All groups share one centre, and each spreads out both ways along 9 directions, with some noise.
In the rows, zero is written as 128.
Some rows, each with its group after it:
[140 124 144 111 136 114 168 132  87 121 154 138 148] -> Til
[155 167 122 116 121 146 113  97 118 135 120 126 113] -> Til
[156 118 130 143 150 128 107 139  85 122 114 107 149] -> zimal
[145 139 140 105 147 110 142 123 108 146 131 140 163] -> zimal
[142 166 110 117 166 105 120 110  72 141 151 127 130] -> zimal
[123 142 163  75 109 175 108  71  69  97 122 121 112] -> zimal
[127 145 103 115 164 104 116 124 140 129 141 139 143] -> tir
[174 137 116 106 178 147 130 130  99  85 126 123 130] -> zimal
[144 131 144 133 196 163 143 135 117 148 201 137 138] -> Biso
[144 137 124 139 189 127  89 138 127 127 136 123 156] -> Til
[151 179 118 116 147 115 135 122 116 124 103  91 178] -> tir
[ 95 121 162 120 138 154 134 114  75 143 169 121 137] -> Biso
[104 121 141 130 115 124 144 120  98 182 160 119 174] -> zimal
[135 141 123 131 114 132 120 119 130  86 167 136 125] -> tir
[107  67  54 106 174 118 172 151 188 157 150 152 121] -> Biso
[ 88 168 114 152  98  66 100 127 159 136 118 123 145] -> Til
[130 124 174 119  70 131 138 116  77  83 139 152  96] -> zimal
[131 161 125 108  94 110 144 110 148  95 139 148 125] -> tir
[ 69 130 158 143 120 137 125 129 122 137 160 129 113] -> Biso
[129 169 181 123 143  93  92 121 120 119  90 147 125] -> Til
[ 96  80 104  72 123 131 126  98 193 145 140 191 110] -> Biso
[117 160 123  77 124  48 202 109  45 195  78 100 194] -> tir
[156 121 148  92 171 136  97 115 165 141 149 160 184] -> Biso
[129 144 112 144 134 137  78 124 177 132 114 120 124] -> Til
[145 154 105 135 141 126 136 130 126  90 176 132 134] -> tir
[129  96 153 101 113 160 146 116 139 124 146 132 164] -> Til
[107  80 188 138 177 128 141 178 151  81 142 173 113] -> Til
[114 145 161 122 140 115 130 135 121 127  39 112  92] -> Biso
[118 132  85 124 139 116 123 122 129 123 193 147 129] -> Biso
[153 138 185 143 161  80 156 174 172 150 108 171 153] -> zimal
[132 123 119 140 109 154 129 126 147 160 128 108 128] -> Til
[124 158 122 110 225 145  75 118 130 121 132  96 187] -> tir
[148 171 161 106 143 134  66  85 111 108 166 152 164] -> Biso
[115 158 144 114 150 137 114 110 112 117 137 124 130] -> Biso
[113 160 173 112 155 127  83 119 137 126  79 126 134] -> Biso
[143 162 148 103 132 109  78  97 120 133  97 146 126] -> zimal
[116 143  87 136 120 120 126 133 197 156 127 109 150] -> Til
[134 119 123 102 139 111 131 110 104 144 132 139 165] -> tir
[131 130 190 129 154 112 152 150 104 135 123 153 124] -> zimal
[128 173 141 120 132 118 123 104 123 167 147 137 133] -> zimal
[137  90 162 112 154 139  95 124 117 176 107 145 154] -> tir
[104 165 174 136 121 133 113 110  81 113 111 127  68] -> Biso
[130 131 140 109 154 126 135 126 128 132 136 132 157] -> tir
[114 178 142  84 163 100 128 104 132 109 125 150 135] -> tir
[129 161 142 116 130 145 119 114 173 151  85 127 101] -> Til
[155 136 128 120 140 119 149 132 114 112 150 143 137] -> tir
[151 113 150 134 170 122 121 141  81  95 165 142 153] -> Til
[ 97 151 141  66 163 182  82  54  45  86 137 100 116] -> zimal

New rows. What belongs after each?
[145 145 123 112 139 131 117 111 114 116 164 148 131] -> Biso
[152 106  96  85 148 123 131 113 142 131 163 162 162] -> Biso
[ 91 110  98 129 168 121 141 150 177 145 146 134 125] -> Biso
[148 158 151 102 133 111 132 106  83 119 133 136 155] -> Til
[169 162 135 136 126 121 142 124  73 104 170 107 169] -> Biso
[171 136 121 132 100 110 129 119  92 111 177 153 144] -> Biso
[161 170 117 130 143 103 142 131 119  81 147 178  47] -> Til
[164 138 171 101 188 134  73 115 160 142 111 177 131] -> Biso
[ 95 176 119  81 128 143 126  80 178 178  90 105 132] -> Til
[152 142 130 101 126 127 115  99  72 110 137 145 108] -> Biso
[183 115 121 182  92 112 100 148 102 122 150 104 178] -> Til
[143 127 158 130 115 121 144 133  98 131 132 117 165] -> Biso
[141 113 151 115 130 138 127 124 111 118 140 127 178] -> Til
[120 161 117 113 149 132 121 118 169 143 116 135 109] -> Til
[159 100 108 102 120 110 165 137 151 130  83 176  71] -> Biso
[138 103 159  97 137 146 149 129 129  89 155 162 140] -> Til
[136 104 166  93  92 105 160 114  72 145 122 140 173] -> zimal
[208 117 159 102 137 164 168 131 118 130 132 132 168] -> Til
[121 119 140 125 175 133 126 143 165 149 152 134 169] -> Biso
[126 186 193  88 130 141 159 111 115  95  96 105 154] -> tir
[180  95  63 107 144 104 142 129 162 132 157 198  93] -> Biso
[131 135  88 132 140  90 130 130 109 118 141 121 154] -> Biso
[124  76 114  93 142 107 121 134 161 163  83 178 108] -> Biso
[158 163 139 132 140  88 127 136 128 111 124 139 149] -> Til
[150 165 171 153 109 106 106 124  77 110 147 123 156] -> Biso
[151 129 125  95 159 143 137 116 124  97 159 151 146] -> Til
[131 182 154 130 126 123  66  90  93  98 175 132 162] -> Biso
[147 152 153 132 112 148  94 105  81 102 116 126  91] -> zimal
[116 130 117 102 134 109 112 110 106 121  86 123 120] -> Biso
[119 168 155 120 123 139 136 108 103 102 144  91 185] -> Biso
[132 111 174 101 228 117 160 162 119  96 152 162 151] -> Til
[114 154 120 120  82 133  94  95 156 131 124 126 111] -> Til
[143 143 153 108 168 149 148 124 106 156 112 125 121] -> Til
[117 145 156 108 167  93 137 128 104 144 133 162 112] -> tir
[156 139 181 135 170 139 168 165 156 137  95 101 169] -> Biso
[133 143 161 124 139 133 118 124 142 123 155 134 182] -> Biso
[128 120 146 134 127 149 134 126 112 147 123 116 136] -> Til
[129 163 113 106 153 163 128  98 120 144 166 108 140] -> zimal
[113 114 119 113 146 119 135 135 150 138 100 143 109] -> Biso
[126 161 128 112 188 132 108 120 139 121  88 128 107] -> Biso
[122 107 130 125 114 114 131 126 140 131 157 146 160] -> Biso
[122 180  79 119 138 116 103  91  81  87 176 127 113] -> Biso
[109 129 133 130 114 148 102 106  78 123 148 138  91] -> Til
[123 138 133 121  89 126 112  99 133 140 146 130 145] -> zimal
[172 182 148 128 149 131 114 123 138  93 158 136 154] -> Biso
[111 110 132 116 131 138 113 119 131  94 164 148 133] -> Til
[154 147 124 106 143 142  77 100 150 129 103 118 156] -> zimal
[119 146 136  96 149 155 122  98 108 137 149 117 149] -> zimal
[ 94  95 145 111 127 115 125 133 147 127 131 125 194] -> zimal
[ 78 179 166 164 144 131 125 137  94 114 144  53 186] -> Biso
[ 88 183 166 155 125 121 113 124  77 111  99  90  93] -> Biso
[156 151 167  85 108 154 150 100 116 101 143 138 150] -> Biso
[149 143 149 121 141 130 158 137 127 120 109 117 142] -> Biso
[113 149 147 162 152 122 101 132  94 134 190 113 170] -> Biso
[173  94 110  96 167 155 177 133 156 140 183 182 113] -> Biso
[171 117 158 155 127 104 159 175 113  76 125 158 106] -> zimal
[139 127 124 116 107  97 159 127 124 137 134 149 140] -> tir
[201 143 160 159 140 115 131 157 112 138  98 125 149] -> Til
[145 127 104 122 139 124 169 136 122 122 150 117 155] -> Biso
[132 158 158 129 136 127 116 121 116 119 126 125 140] -> Biso
[144 129 125 143 134  98 131 145 122 129 103 152  91] -> Biso
[157 117 105 141 155 174 151 135 120 137 152 129  79] -> Til
[141  92 108 122 105  83 122 136 130 142 144 129 221] -> Biso
[112  98 152 104 140  98 136 126 118 182 112 156 154] -> tir
[166 141 142 133 132 104 106 132 168 123 143 171 135] -> Biso
